Every row belongs to one group in each of 4 separate groupings. Each group adds its own fixed numbers to the row, and there is some noise. The rows also spread widely along 16 directions, which tell nothing about the answers.
In the rows, 100 means zero.
Known rows, each followed by its group in each grouping:
[129,115,103,99,113,97,91,126,84,114,104,65,98,82,112,103,113,117,114,85,91,109,110,105,105,91,88,94,83,101,107,105,66,101,95,85,118,84,100,95,99,90]	j_326 j_398 C vuke
[113,105,82,92,119,78,98,117,95,104,107,96,108,84,85,103,104,105,85,99,81,105,107,82,114,88,86,99,103,107,96,104,73,97,98,93,114,90,111,97,97,109]	j_992 j_968 Y vumi
[78,91,73,95,108,118,94,108,88,91,80,103,95,95,80,105,96,98,98,90,98,106,102,99,101,85,98,97,98,90,85,118,86,102,97,100,110,99,84,104,129,101]	j_992 j_968 N nodu
[89,125,60,90,112,116,95,102,93,91,87,104,87,99,84,107,106,85,96,95,94,116,103,100,94,87,105,104,88,94,92,120,68,104,89,113,102,81,83,110,126,107]	j_345 j_112 H vak
[98,78,132,96,76,133,113,110,125,110,96,90,115,95,108,107,124,121,79,122,106,113,95,94,76,107,100,112,100,109,73,90,88,103,92,93,99,119,97,94,97,110]	j_326 j_398 H vak
[117,99,103,76,94,104,93,115,106,77,101,101,103,100,86,108,106,98,65,98,84,126,133,78,92,96,79,105,78,109,95,112,72,105,86,103,120,100,123,109,97,107]	j_95 j_112 N vuke
[102,81,109,110,103,112,98,97,100,94,85,95,91,102,84,111,98,108,86,94,90,112,103,90,112,98,88,98,102,89,75,102,73,113,106,103,117,99,103,90,101,107]	j_345 j_968 Y vumi
[78,87,84,86,90,100,117,104,105,95,105,103,91,94,91,111,97,92,103,95,104,83,95,74,106,82,104,104,92,94,96,125,86,94,93,89,107,113,116,98,132,94]	j_95 j_968 C nodu
[117,114,87,102,116,84,94,110,120,91,98,95,108,96,91,103,91,102,101,97,110,111,127,104,82,102,82,109,91,94,96,79,72,98,117,98,121,85,85,93,115,103]	j_992 j_968 V vumi
[117,106,91,89,100,107,110,110,92,106,121,109,105,112,81,124,83,101,126,93,81,86,93,100,132,86,116,89,110,77,114,111,87,102,102,100,114,99,103,88,133,98]	j_326 j_968 V vak
[114,94,109,98,101,105,98,114,88,103,88,104,110,100,107,126,105,102,119,89,101,87,98,113,92,107,115,108,112,83,112,101,98,94,109,93,106,91,94,103,106,86]	j_95 j_968 V vak
[119,87,95,105,114,85,99,120,94,101,95,87,116,83,98,92,105,89,108,95,94,99,109,105,88,96,84,106,95,93,98,107,90,103,109,87,109,83,94,90,96,103]	j_326 j_112 Y vumi
[86,104,94,101,117,88,101,114,97,103,94,94,94,92,100,90,110,87,93,105,116,102,121,96,106,93,85,110,96,87,85,119,67,100,96,101,101,70,115,95,108,102]	j_992 j_398 C vumi
[115,129,67,86,97,83,118,112,104,93,106,74,99,86,108,113,103,93,108,107,109,101,127,91,86,84,97,117,79,113,106,98,59,84,107,85,116,85,93,93,101,99]	j_326 j_398 C vak
[97,111,98,106,97,97,88,107,100,75,113,119,104,98,98,114,82,91,108,84,92,103,111,87,111,88,87,93,87,92,104,116,89,104,93,102,112,124,95,119,143,87]	j_326 j_968 C vumi
[94,124,85,99,90,116,112,106,125,112,120,74,101,104,98,90,87,120,103,112,111,126,104,92,106,79,85,97,77,112,86,106,55,103,108,97,125,117,86,78,126,116]	j_326 j_968 C nodu
[85,87,89,101,115,103,92,113,79,107,102,111,108,86,81,101,109,98,89,99,86,106,84,100,118,84,90,85,115,88,83,121,93,107,87,99,94,98,105,101,119,108]	j_95 j_398 Y vuke
[90,91,88,110,108,106,104,104,95,87,83,102,112,77,93,121,118,90,96,108,93,98,99,100,78,87,106,111,112,100,84,88,98,94,94,84,89,106,73,115,112,98]	j_326 j_398 H vumi
[110,117,116,104,101,88,113,114,120,107,135,86,102,102,119,103,106,90,106,105,118,92,112,96,105,94,91,104,74,88,104,103,68,109,95,102,102,88,114,81,120,90]	j_992 j_968 Y nodu
[73,73,101,115,106,94,91,107,80,83,89,106,109,89,101,100,92,87,126,86,111,89,108,97,102,87,92,105,104,77,96,134,98,95,109,86,100,109,89,109,126,86]	j_326 j_112 H vuke
[121,79,98,89,91,101,107,104,123,77,94,86,84,90,88,98,93,97,99,77,79,105,121,62,84,95,88,108,62,107,100,122,78,111,96,91,129,114,110,95,122,99]	j_326 j_398 C vumi
[118,95,90,86,90,84,112,105,108,79,103,88,98,92,96,123,94,92,92,94,94,93,123,77,94,87,94,106,81,107,101,98,74,94,107,82,120,100,110,90,104,94]	j_95 j_968 N vumi
[114,123,94,82,105,97,99,113,116,102,102,106,90,117,93,101,93,108,115,94,88,118,126,73,102,104,109,122,85,107,132,131,63,96,99,106,127,103,112,109,123,94]	j_95 j_968 H vak
[109,115,120,101,75,128,103,100,106,108,99,96,88,117,118,130,109,110,109,94,110,104,88,101,102,101,118,98,91,94,101,113,68,106,101,103,106,108,94,93,118,91]	j_95 j_968 H vumi
[120,115,96,106,102,103,98,102,112,94,101,122,115,107,90,124,112,92,92,99,88,104,87,99,92,110,109,106,113,94,102,90,87,111,95,110,100,103,95,119,111,103]	j_326 j_968 Y nodu
[107,102,111,105,110,81,114,112,110,94,99,81,89,85,125,111,120,98,117,94,100,84,113,70,92,97,111,130,87,105,122,114,73,89,96,83,103,101,114,111,101,76]	j_326 j_968 Y vak
[96,93,94,110,112,110,92,101,89,87,75,115,108,101,89,107,105,84,91,98,92,112,109,105,88,104,103,111,108,88,85,111,87,109,98,110,100,88,84,113,105,106]	j_345 j_398 H vak
[126,105,104,103,85,96,105,95,115,75,109,99,108,101,99,128,89,99,103,94,77,116,122,72,92,89,103,105,80,116,110,106,75,102,107,89,122,134,87,105,116,98]	j_95 j_398 H vumi
[110,118,107,113,114,94,107,117,110,105,117,82,106,86,123,102,108,91,130,97,104,89,103,101,87,92,108,112,80,97,119,104,82,100,97,90,98,98,83,97,126,83]	j_326 j_968 H vak
[125,102,89,105,102,95,105,108,81,88,107,106,112,98,97,122,93,70,124,81,89,79,98,112,102,90,107,95,92,79,113,116,93,109,103,97,108,87,86,94,119,96]	j_326 j_968 C vuke
[93,109,88,90,85,94,102,107,97,92,121,112,121,100,96,115,86,96,91,110,105,100,105,93,110,85,89,93,99,100,87,102,82,94,102,99,108,110,99,95,114,107]	j_345 j_968 H vak
[81,99,93,98,95,111,108,101,112,83,106,95,83,96,91,116,80,109,115,93,103,102,114,82,105,79,96,101,82,94,94,105,80,94,103,93,118,125,90,100,148,89]	j_95 j_968 C vak
[85,126,87,109,92,110,110,90,104,96,114,99,96,115,105,111,94,85,98,108,116,106,95,97,125,76,104,94,98,88,83,125,54,107,105,109,100,96,100,85,121,111]	j_326 j_968 V vumi
[85,94,85,99,101,128,102,102,85,106,107,98,91,82,95,122,102,113,115,83,69,91,56,82,126,67,122,78,99,98,96,127,95,103,83,89,101,134,84,103,147,95]	j_345 j_968 V vak
[70,73,119,107,90,110,105,104,108,104,91,90,102,92,116,99,114,109,102,102,114,97,88,77,104,95,101,110,98,97,89,130,86,100,99,84,101,126,107,102,112,91]	j_345 j_112 N nodu
[131,95,95,98,92,68,109,94,108,76,98,97,109,96,105,139,102,89,104,84,96,80,110,71,94,100,110,113,100,96,110,102,71,92,120,83,115,103,112,104,90,92]	j_992 j_112 V nodu
[107,96,104,118,110,109,97,105,97,92,96,94,106,89,113,100,110,75,110,86,93,97,90,103,92,88,104,101,85,87,99,128,90,114,96,96,94,98,84,100,118,98]	j_326 j_112 V vumi
[83,71,92,101,117,77,111,107,114,87,86,105,99,76,87,103,103,94,105,100,103,84,115,77,84,99,96,125,109,92,95,98,98,87,105,81,102,104,107,110,122,91]	j_95 j_398 C vak

New rows. What belongs after each?
[87,110,84,79,76,114,106,107,93,90,97,109,88,106,102,123,104,89,108,94,115,89,104,93,97,88,109,103,88,90,103,124,79,91,90,100,101,97,105,105,128,85]	j_326 j_968 H vumi
[84,117,62,115,111,96,102,102,101,99,88,110,110,88,97,105,96,91,132,98,102,97,85,98,89,88,114,114,109,104,110,116,91,92,112,87,105,118,59,113,135,101]	j_326 j_968 C vumi
[93,102,83,82,99,115,105,114,98,110,105,103,103,93,90,103,110,102,97,103,92,100,87,94,106,85,106,96,103,95,94,119,87,99,87,98,98,99,107,98,123,106]	j_326 j_398 V vak
[111,85,120,129,107,99,102,102,103,89,102,90,123,89,103,117,92,104,111,105,89,111,114,102,96,87,97,103,106,98,92,88,92,102,118,81,111,122,74,95,110,100]	j_95 j_398 V vumi
[105,74,110,76,76,130,99,122,85,105,76,89,95,98,99,107,112,111,99,88,96,105,110,98,88,98,98,102,89,99,95,128,89,100,91,92,114,98,107,97,100,93]	j_326 j_398 H vumi
[108,93,96,88,106,104,105,118,97,101,75,116,112,113,84,113,108,91,114,104,102,95,123,109,79,116,113,133,118,84,115,102,94,93,102,101,110,76,100,114,99,93]	j_326 j_968 H nodu
[88,88,76,97,123,106,112,111,83,111,75,83,83,73,94,106,134,88,104,95,96,85,87,99,91,89,112,113,101,89,90,115,83,100,84,86,93,69,97,98,109,99]	j_345 j_398 C vuke
[133,78,116,114,95,95,96,115,91,96,81,100,142,84,121,106,111,87,105,88,88,98,93,105,63,112,104,116,99,114,109,115,107,106,114,82,113,113,75,103,75,108]	j_95 j_968 C vuke
[117,120,85,105,109,84,103,97,115,102,114,106,103,96,97,110,112,79,98,97,91,93,80,89,103,98,107,99,95,92,99,108,71,113,97,102,96,90,99,95,121,109]	j_345 j_112 H vumi
[121,83,115,115,110,79,96,111,105,107,107,107,126,91,97,100,101,96,98,98,81,99,92,91,109,103,96,97,114,97,100,109,95,111,109,87,106,109,105,94,106,107]	j_95 j_398 N vumi
[113,95,72,72,66,76,121,113,93,107,119,106,134,81,98,148,90,116,120,103,100,63,78,84,104,87,115,97,123,115,111,89,103,69,123,63,118,132,93,90,105,102]	j_992 j_968 C vak
[101,80,126,102,88,95,116,113,119,106,112,106,125,102,111,104,101,99,126,111,106,86,105,87,93,105,110,124,105,94,115,117,99,95,109,85,106,122,101,97,113,94]	j_326 j_112 H vak
[99,108,97,110,130,122,113,118,114,115,101,60,88,84,104,72,112,102,113,105,87,119,109,97,85,79,102,117,67,108,100,117,68,112,86,96,108,91,74,84,124,105]	j_326 j_968 H vak
[113,105,75,94,113,70,87,112,95,85,107,98,98,81,92,105,87,101,116,74,85,93,110,79,105,88,88,94,88,97,110,111,80,92,102,88,113,103,103,109,129,84]	j_326 j_398 H vak
[71,91,59,88,81,85,116,96,101,69,100,89,91,79,85,132,82,102,113,101,118,84,120,79,101,66,90,97,95,97,84,88,81,74,117,68,112,119,90,94,138,83]	j_326 j_398 N vumi
[107,129,115,96,93,118,99,119,104,96,113,107,117,106,125,114,121,87,96,107,103,110,108,103,87,98,109,114,86,103,116,115,84,103,76,106,95,104,101,123,109,89]	j_326 j_968 V nodu
[122,99,99,124,126,84,92,103,91,89,91,93,108,88,98,107,101,85,106,88,77,107,112,97,99,95,97,104,96,93,100,105,79,112,104,94,108,92,82,103,107,98]	j_345 j_398 H vumi
[113,113,88,104,96,97,112,100,100,77,110,99,101,92,101,141,98,86,110,95,88,83,102,91,101,83,116,100,93,95,106,91,84,98,100,90,102,108,86,105,124,87]	j_326 j_968 N vak
[115,111,96,102,107,104,96,108,93,99,101,77,85,83,109,126,107,107,111,79,98,90,89,106,96,89,105,88,85,91,95,89,76,100,99,91,102,89,85,94,122,82]	j_95 j_968 H vak
[117,107,115,105,106,74,105,106,120,95,115,53,90,90,124,97,95,108,103,93,122,101,131,82,106,91,76,105,67,93,90,102,41,97,121,87,120,81,117,71,96,94]	j_992 j_112 V vak
[61,80,92,92,70,114,97,104,96,74,85,105,98,97,102,108,78,106,112,91,122,106,124,84,88,83,85,106,79,101,90,125,90,86,109,88,121,134,84,103,133,84]	j_345 j_968 H vumi
[87,101,76,84,81,107,108,101,91,80,88,117,99,106,93,124,97,88,101,102,102,106,114,87,92,88,109,111,99,101,101,125,83,90,102,100,109,109,97,110,113,99]	j_95 j_398 Y vak
[147,72,148,112,99,106,99,114,110,100,117,110,141,98,102,105,103,93,83,96,59,102,95,87,95,110,101,100,96,104,100,109,105,127,92,102,110,121,100,95,91,118]	j_992 j_968 H vak
[91,91,108,97,92,109,89,113,82,93,88,113,105,100,99,120,97,107,101,91,98,103,110,97,112,99,93,102,107,93,95,114,92,96,98,97,116,110,104,116,110,91]	j_345 j_968 C vumi
[99,103,95,104,107,87,112,112,87,92,102,106,117,94,108,118,94,89,127,102,90,90,119,83,107,87,116,125,105,104,124,128,89,87,106,85,113,115,89,113,109,93]	j_992 j_968 C vak
[95,80,101,92,88,127,96,114,75,80,87,83,93,90,102,119,94,99,111,82,99,98,114,107,100,80,94,90,82,85,89,117,92,99,100,90,112,102,87,99,119,83]	j_326 j_112 N vak
[113,92,115,105,109,120,98,114,98,89,107,73,95,79,95,128,95,128,112,87,80,102,110,98,104,79,94,88,88,92,92,72,91,98,95,82,116,118,83,102,129,81]	j_326 j_968 V vak
[98,107,94,92,87,122,101,108,89,79,88,91,88,100,101,120,97,98,100,90,96,113,123,91,98,83,95,105,80,102,95,117,73,98,93,98,119,106,94,111,114,91]	j_326 j_968 C vumi
[108,71,110,89,110,95,105,115,106,94,100,98,105,93,81,102,98,101,93,100,86,98,126,87,100,99,88,109,97,85,92,98,91,102,96,96,115,90,120,93,108,100]	j_345 j_398 V vak
[113,116,67,103,110,89,98,98,100,77,97,99,105,86,82,127,94,91,95,95,92,101,105,99,94,89,93,99,103,95,84,79,76,96,111,96,109,93,81,109,112,107]	j_326 j_112 C vak
[91,94,88,90,119,97,106,121,93,110,102,89,85,98,88,89,93,97,117,95,108,95,115,103,111,89,90,103,92,77,100,118,79,99,102,100,111,70,112,80,126,92]	j_95 j_968 Y vak
[101,113,78,93,116,73,93,112,85,85,113,118,111,77,90,133,105,92,98,92,81,80,94,84,117,81,102,96,121,93,106,92,96,83,87,83,94,104,112,128,122,85]	j_326 j_968 V vumi
[99,85,109,113,118,121,93,119,87,100,85,87,119,73,110,99,121,99,84,99,85,106,89,108,83,90,97,103,103,104,81,102,100,105,87,91,93,99,82,110,93,104]	j_326 j_968 V vak
[91,101,70,99,122,100,98,106,104,82,75,123,92,84,81,106,130,63,83,98,99,94,98,103,68,104,102,116,103,82,86,98,96,107,79,111,79,70,96,122,123,98]	j_326 j_398 Y vumi
[110,119,63,97,111,100,91,112,81,97,80,120,118,103,82,113,100,81,105,98,96,105,102,122,86,100,107,107,117,93,102,103,87,98,107,105,104,75,72,110,106,109]	j_326 j_968 H vumi
[86,98,79,79,99,114,111,122,99,97,99,106,107,93,83,110,97,98,118,108,101,95,118,104,81,88,104,116,97,94,107,99,101,85,93,92,108,100,83,106,133,92]	j_326 j_968 H vak
[105,102,79,74,81,97,95,116,90,96,108,98,105,104,90,106,73,113,115,85,98,103,115,88,117,82,86,90,90,99,110,129,78,88,111,90,132,111,109,91,121,95]	j_326 j_968 V vumi
[127,103,108,113,82,103,103,90,108,69,94,104,111,94,117,139,113,79,88,87,88,100,100,86,74,103,110,107,81,106,97,99,83,113,96,97,104,119,87,118,99,96]	j_345 j_398 C nodu
[123,93,102,92,102,100,90,117,102,99,109,105,114,87,93,100,104,96,95,84,68,107,94,78,99,93,95,94,84,108,106,127,92,112,85,96,111,116,99,105,119,106]	j_992 j_112 H vumi
[112,98,117,115,110,80,98,102,118,85,104,104,115,88,110,119,115,97,93,98,93,99,108,79,90,106,100,115,101,98,102,88,85,102,96,89,100,114,108,120,106,89]	j_345 j_398 V nodu
[117,112,94,96,92,100,91,98,101,77,84,90,79,97,107,127,109,94,101,74,101,101,109,85,88,99,101,104,79,93,101,110,63,101,100,97,108,92,100,112,111,83]	j_326 j_112 H vumi
